There are 9 hidden switches. A switch that is on adds its own fixed numbers to the row, and there is some noise. The rows also spread widely along 9 directions, which tell nothing about the answers.
(in the rows, 128 means zero)
Known rows, each followed by its switches (1 for on, 0 for off):
[135 116 123 126 124 108 139 113 123 131 121 152 157 135 138 162 117 129
 154 129  95 145 161 116 135 165 168 103 146 157 144 157 124 125 150 132
  98 145 128 146 120]
0 1 0 1 0 1 0 0 0
[119 147  89 107 143 138  82 126 158 143  77 209 168 133  89 143 143 142
 160  86  94  64 144 182  71 115 166 179 164  93 139 151  27 127 136  69
  82 126 119 125  67]
0 1 0 0 1 1 1 1 1
[161 113  84 110 155 159  71  77 124 116 159 128 178  78 145 128 111 130
 139 132 130 158 153 193  74 133 211 185 130 134 132 226 155 133 134  92
 105 122 149 158  81]
1 0 0 0 1 1 1 1 1
[120 117 117 135 122 112 118 137 125 118 132 130 154  86 129 133 109 102
 132 133 151 130 154 126 122 152 117 133 102 151 114 117 155 106 159  99
 108 164  96 139 106]
0 0 0 0 1 0 0 1 0
[114  76 138 130 124 144 100 193 114 111 174 103 141  98 133 166 131 145
 149 156 140  98 137 117 120 153  90 130 146 119 133 125 173 104 200 130
 100 128  87 127 126]
1 1 0 0 0 1 1 1 1
[121 113 133 136 129 125 114 150 123 134 134 148 136 141 129 165 132 144
 154 138  95  96 154 126 121 146 133 121 169 113 144 154 112 120 170 138
 108 106 118 119 131]
0 1 0 1 0 1 0 0 1
[146 152  87  83 137 142 100  91 101 176  70 189 160 145 107 110 130 136
 165  84  63  99 120 130 146 127 211 182 127 108 116 169  67 144  82 100
 116 143 131 157  71]
1 0 0 1 0 0 0 1 1
[126 150 127 121 131 104 127 126 121 144 103 185 164 141 125 166 138 131
 146 122  80 120 170 127 126 166 137 110 150 134 151 128  91 121 147 112
  82 157 114 134 131]
1 1 1 1 0 0 0 0 1
[123 139 118 116 138 121 117 136 130 155  90 190 170 141 109 106 132 107
 149  80 100 102 156 130 130 136 154 154 126 112 138 146  92 136 111  98
  71 163 110 141  69]
0 1 1 0 0 0 1 1 0
[120 136  96 124 114  84 135 132 137 152  90 182 184  94 125 151 126 113
 138  98  99  98 146  93 158 145 121 125  99 183 135  83  97 117 138  79
  83 198  99 151 113]
0 1 1 0 1 0 1 1 1
[110 103 103 104  92  95 123 141 121 128 127 102 149  76 138 204 139 156
 151 156  95 123 104  83 169 146 130 114  99 178 118  73 153 106 171 111
 141 148 110 146 161]
1 0 1 0 1 0 0 1 1
[118 123 104 160 145 116 131 149 116 141 129 149 124 118 132 137 122 132
 130 131 109  65 130 117 141 104 113 143 122 114 150 134 107 123 140 118
 104  94 140 116 125]
0 0 0 1 0 1 0 1 1
[125 129 111 105 121 108 113 134 115 146 116 149 155 115 127 134 133 135
 150 118  90 119 152 102 154 154 139 136 145 132 119 132 125 119 155 128
 131 151  93 135 131]
1 1 1 0 1 0 0 1 1
[144 137 168 101 128 149  93 141  92 131 127 157 156 153 124  73 116  93
 146 117 129 172 224 141  99 200 134 133 177  87  98 200 162 122 164 143
 114 196  49 149  82]
1 1 0 0 0 0 0 1 0
[123 162 137  90 106 115 104 140 111 166  77 152 118 145 107  89 127 137
 164 113  81 107 172  87 161 147 117 121 167  95  72 157 108 142 163 152
 195 175  55 139 121]
0 1 0 0 0 0 0 1 1
[120 114 117  88 100 116 102 157 120 157  87 162 178 113 104 173 146 129
 168 106  76  97 117  84 163 151 145 132 113 161 119  74 108 116 126  86
  96 181  91 147 103]
0 0 1 0 1 0 1 0 1
[123 112  82 100 113  94 131  99 145 115 104 137 114  81 101 138 100 179
 167 114 110  90 109 102 113 113 185 146 161 136 102 139  87 110 139 129
 129 109 136 128 129]
1 1 0 0 0 0 0 0 1
[112 114 118 143 130  82 139 168 119 145 123 151 135 105 130  85 117 116
 136 103 106  73 155  52 177 121 104 132 144 128 117 118 135 120 142 139
 128 137  90 116 141]
0 1 1 0 1 0 1 1 1
[132 118 128 130 125 103 123 121 105 139 143 123 158 119 162 126 122 115
 138 136 102 143 181  98 164 169 133 113 146 157 123 172 165 130 168 155
 152 144 101 147 151]
0 1 0 0 1 0 0 1 1
[113 143 114 147 148 116 118 136 130 145 132 126 135 127 143 207 160 167
 137 149  71  87 110 136 170 116 109 117 116 124 179 127 110 145 172 136
 127  72 166 119 173]
1 1 1 0 0 1 0 0 1
[113 123 122 144 137 104 136 149 133 125 120 176 148 133 119 111 121 109
 136  95 121  96 165 131 100 134 134 147 147 108 157 140 100 111 134 115
  52 127 120 116  96]
0 1 1 0 0 0 0 1 0
[114 103 130 125 103 109 125 162 132 131 128 126 157  91 118 190 130 126
 153 130 127 119 119 106 153 159 107 118  86 168 134  73 141 108 160  97
  68 170  92 141 108]
0 1 1 0 0 0 0 0 0
[138 190  99 154 167 118 115 104 129 180 100 181 143 143 135 112 138 120
 126 107  71  91 158 148 163 104 128 150 119 101 153 185  81 172 122 118
 133 115 148 131 120]
0 1 1 1 0 1 0 1 1

New rows. What belongs after each?
[143 129 115  98 118 119 120 110 100 151  93 162 174 118 122 162 133 123
 147 110  87 126 134 109 150 162 155 128 100 167 137 114 109 121 119 100
  83 184 117 159 107]
1 0 0 0 0 0 0 0 1
[111 136 100  94 112 133  84 137 155 139  86 180 182 108 100 203 151 145
 170 122  87  98 125 170  86 140 160 152 129 132 134 100  68 121 145  48
  92 151 111 144  82]
0 0 1 1 1 0 1 1 1
[124 140 122 175 130  49 188 114 110 125 124 168 125 133 164 128 105 125
 112 143  85 117 186  60 144 128 129  71 163 159 173 147 128 118 143 157
 111 118 154 114 192]
0 0 1 1 0 1 0 0 1
[102 105 108 128 102  63 179 127 129 121 101 149 138 123 134 149 109 142
 149 112 103 101 140  65 148 143 150  95 145 167 141 106 101 103 149 145
 107 140 126 135 148]
0 1 0 0 0 0 0 1 0
[122 165 135 112  94 107 107 148 130 123 104 128 107  88 111 126 112 143
 137 161 135 136 176 110 103 142  66 105 144 111  80 119 148 113 199 109
 167 204  44 133 137]
1 0 1 0 0 1 0 1 1
[118 175 128 148 126 101 122 118 141 138 114 127 125 103 140 145 124 133
 123 160 119 119 177 137 141 142  65  99 126 136 117 146 126 141 200 129
 181 154  97 137 161]
0 1 0 0 0 0 0 1 1
[107 118 120 132 141 135 119 177 106 153 117 144 144 136 118 161 147 137
 145 115 105  69 111 114 176 135  94 145  96 109 155  89 107 122 155 120
  85 123 111 126 106]
1 1 0 0 0 1 0 1 0
[104  65 101  97  97 130  97 163 143 103 135 108 143  72 108 184 121 157
 175 139 140 103  92 118 101 131 160 148 128 145 110  96 138  95 167  87
 103 130 100 138  89]
0 0 0 0 1 1 1 1 0
[152 149  95 153 150 107 113 118 142 128 136 149 128  52 118 100  90 116
 123 128 152 126 165 130 117 125 107 151 118 140  99 144 142 117 153  87
 106 160  92 128 112]
1 1 1 1 1 1 0 0 1
[119 150 103 127 123 116 109 119 143 147 109 121 127  97 126 158 131 152
 142 137 102  90 122 133 157 115 110 134 110 134 116 139 105 145 168 121
 169 123 121 140 135]
0 1 0 0 0 0 0 1 1
[117 138 103 164 135  65 164 130 107 134 125 149 144  94 152 128 118 117
 107 131 107  99 154  68 179 131  92 109 101 163 155  98 143 114 147 129
 114 138 127 121 179]
1 0 1 0 1 0 0 1 1
[154 162 100 100 108 122 103  79 149 132  86 167 171  95 116 145 103 124
 145 118 127 162 183 171  72 166 150 130 125 162 108 164  94 123 156  69
 109 232  83 173  75]
0 1 0 0 0 1 0 1 1
[136 156 121  89 101 112 106 110 119 162  79 139 127 141 118 132 134 153
 163 127  60 132 140  95 158 128 163 112 151 121 102 165 116 148 139 140
 183 151 106 145 134]
0 0 1 0 0 1 0 0 1
[110 125 123 146 123 121 105 164 140 133 134 107 136  79 119 199 131 139
 147 163 131 108 118 129 166 144  73 110  94 152 114  79 147 121 202 100
 131 136  91 130 133]
0 1 0 1 1 1 0 0 0
[105 119 119  83 100 120 108 137 141 121 117  90 118  91 120 166 124 187
 179 152 105 120 110 106 151 134 141 112 148 120  84 133 137 133 192 141
 195 125  99 148 143]
1 1 0 0 0 0 1 1 0
[126 122 164 125 117 135 101 171  89 144 148 133 151 151 143 129 146 104
 139 143 103 135 183 115 138 169 105 119 147 108 135 160 174 126 165 145
 124 154  83 134 128]
0 0 1 0 0 0 0 1 1
[130 172 141 153 140 103 133 114 142 138 112 167 168 128 145 161 125 114
 123 147 100 154 195 143 129 159 107  79 130 154 159 152 128 149 172 107
 105 168 122 148 136]
0 1 1 1 0 1 1 0 0
[146 112 136 126 107 132 106 138 106 130 143 131 177  88 139 148 115  88
 125 139 151 157 172 133 114 183 102 128  84 176 119 129 175 106 159  85
  80 224  72 167  91]
0 0 0 0 0 0 0 1 1
[132  83 138 137 143 122 108 138  97 102 202 120 175 127 175 151 132 116
 135 148 115 164 194 143 100 185 164 131 173 138 166 198 190 110 177 155
  86 107 128 132 146]
1 1 1 0 1 0 0 1 1
[134 149  99 154 137  61 176 108 107 156  98 189 154 118 149  78  93  93
 121 100  99 103 190  61 180 145 126 113 130 171 125 132 110 120 125 130
 114 175 107 134 145]
0 1 0 1 1 0 0 1 1
[118 126  97  99 118  97 135 118 139 128  91 170 157 104 110 128 116 140
 162  96 102 116 133 105 124 134 177 141 132 137 124 123  96 117 122 100
  84 166 118 148  94]
1 1 1 0 0 0 1 1 0
[118 140 100 157 112  40 194  87 155  94 108 157 130  75 139 115  71 118
 116 123 156 137 187  94  98 141 118  85 136 189 128 125 114  95 165 116
 101 182 115 140 149]
0 1 0 0 0 0 0 1 0
[136 154 110 118 121  95 114 119 137 129 110 132 108  79 112 112  93 148
 149 149 124 127 168  95 138 138 110 113 162 134  67 139 134 119 185 127
 184 163  70 129 147]
1 1 0 1 1 1 0 0 1
[104 171  89 170 128  48 176  88 156 125 100 149 144  82 156 189 118 132
 111 153 100 120 137 111 164 118 108  80  80 198 161  89 110 129 159  96
 133 132 165 138 183]
0 0 1 1 1 0 0 1 0
[125 136 100 102 110  87 139  64 154  89 109 114  95  79 118 134  88 180
 155 152 123 151 141 126  78 115 195 112 182 131  98 186 123 120 164 144
 174 100 151 135 154]
1 0 0 0 0 0 0 0 0
[127 156 126 114 131 131 102 135 134 139  91 167 146 123  98 140 132 131
 147 111 108 121 154 147 114 146 123 136 131 106 131 131 100 128 150 100
  86 165  99 133  92]
1 1 1 0 0 1 0 0 0
[130 125 113 149 137 112 117 133 129 137 156 112 126  98 149 136 122 135
 141 147 109 115 142 120 155 122 130 136 131 127 125 173 153 142 158 140
 146 100 128 132 144]
0 1 1 1 0 0 0 1 1
[122  94 117  97 104 117 100 167 108 128 134  95 123  61 115 108 106 144
 159 142 135 102 123  66 161 133 111 138 129 132  64 106 179 107 168 126
 169 158  61 138 129]
1 0 0 0 1 0 1 1 1
[108 164 146 111 103 107 117 132 135 131  86 132 114 120 108 160 131 146
 149 152 106 122 151 118 132 146  94  88 141 121 104 116 118 130 184 129
 173 154  89 131 144]
0 0 0 0 0 0 0 0 0
[134 186 111 146 165 127  98 106 128 171 107 165 172 126 136 120 143  95
 120 108  93 128 161 165 173 135 123 154  82 129 144 165 118 167 131 100
 126 142 127 145 104]
0 1 1 0 1 0 0 1 0
[130 121 105 127 135  98 125 120 125 133 128 138 147  84 131 145 111 143
 150 138 105 110 139  95 159 139 138 120 140 157 113 130 133 125 160 122
 137 130 121 137 147]
1 1 0 1 1 0 1 0 1
[135  97 101 112 133 137  99 121 136 124 143 125 170  76 127 191 126 149
 154 134 121 115 111 150 119 145 161 149 107 164 140 133 124 120 154  95
  79 133 138 152 103]
1 1 0 0 0 0 1 0 1
[143 131  94 159 183 130 109 113 115 143 157 145 172  98 161 117 125 114
 112 121 115 106 153 147 154 122 134 161 101 138 162 187 141 143 142 117
 105 110 154 137 122]
1 1 0 0 1 1 1 1 1
[118 157 143 139 145 121 116 146 127 130 127 157 135 127 125 121 129 122
 134 136 121 127 184 152 111 151 103 125 148  89 130 155 129 129 169 119
 108 138  97 126 117]
1 1 1 1 0 0 0 1 0
[109 146  97 120 125 102 121 107 146 137  92 132 149  88 126 163 127 145
 142 132 101 106 114 124 156 114 139 125  94 156 123 115 110 141 153 100
 156 131 139 148 131]
0 0 0 0 1 0 1 1 0
[135 175 112 110 121 123 101 125 136 153  94 152 137 118 118 145 129 146
 150 139  92 128 160 133 132 141 116 124 137 114 105 143 107 140 169 103
 151 176  84 147 120]
1 1 1 1 0 1 0 1 1
[140  82 125 103 109 145  96 151 107 137 132 134 180 100 119 171 132 116
 157 120 121 116 125 115 131 163 151 144  99 168 131 114 148 111 133  88
  60 178 101 159  80]
0 0 0 0 0 0 1 0 1
[140 106  95 132 134  99 130 119 112 127 148 141 161 104 153 124 113 125
 135 117 106 132 159  98 141 143 164 140 136 154 144 161 148 113 140 132
  97 138 125 138 133]
1 1 1 0 1 1 0 1 1
[110 154 132 142 159 121 108 171 100 173 114 174 173 147 137 133 165 111
 130 111  73  74 151 111 197 144  78 135 113 111 159 111 116 145 149 120
 112 133 108 125 137]
1 1 1 0 1 0 1 1 1
[127 154 120 117 135 109 122 127 119 150 100 154 142 112 124 106 119 131
 137 119 104 102 162 105 154 138 105 125 135 125 110 143 116 134 158 125
 148 169  95 145 128]
1 1 0 0 0 0 1 1 1
[122 178  85 151 136  77 148  99 139 161  88 144 116  88 132 121 118 139
 114 125  92  78 116  91 184  80 103 129  80 147 130 121 104 151 126 118
 166 126 147 132 159]
0 0 1 0 0 0 0 1 1
[129 172 115 167 175 118 133 124  90 175 111 165 160 142 159 125 143 112
  98 123  78  80 148 110 201 116  80 122  81 127 179 143 122 158 133 126
 125 126 157 139 149]
1 0 0 0 0 1 1 1 1
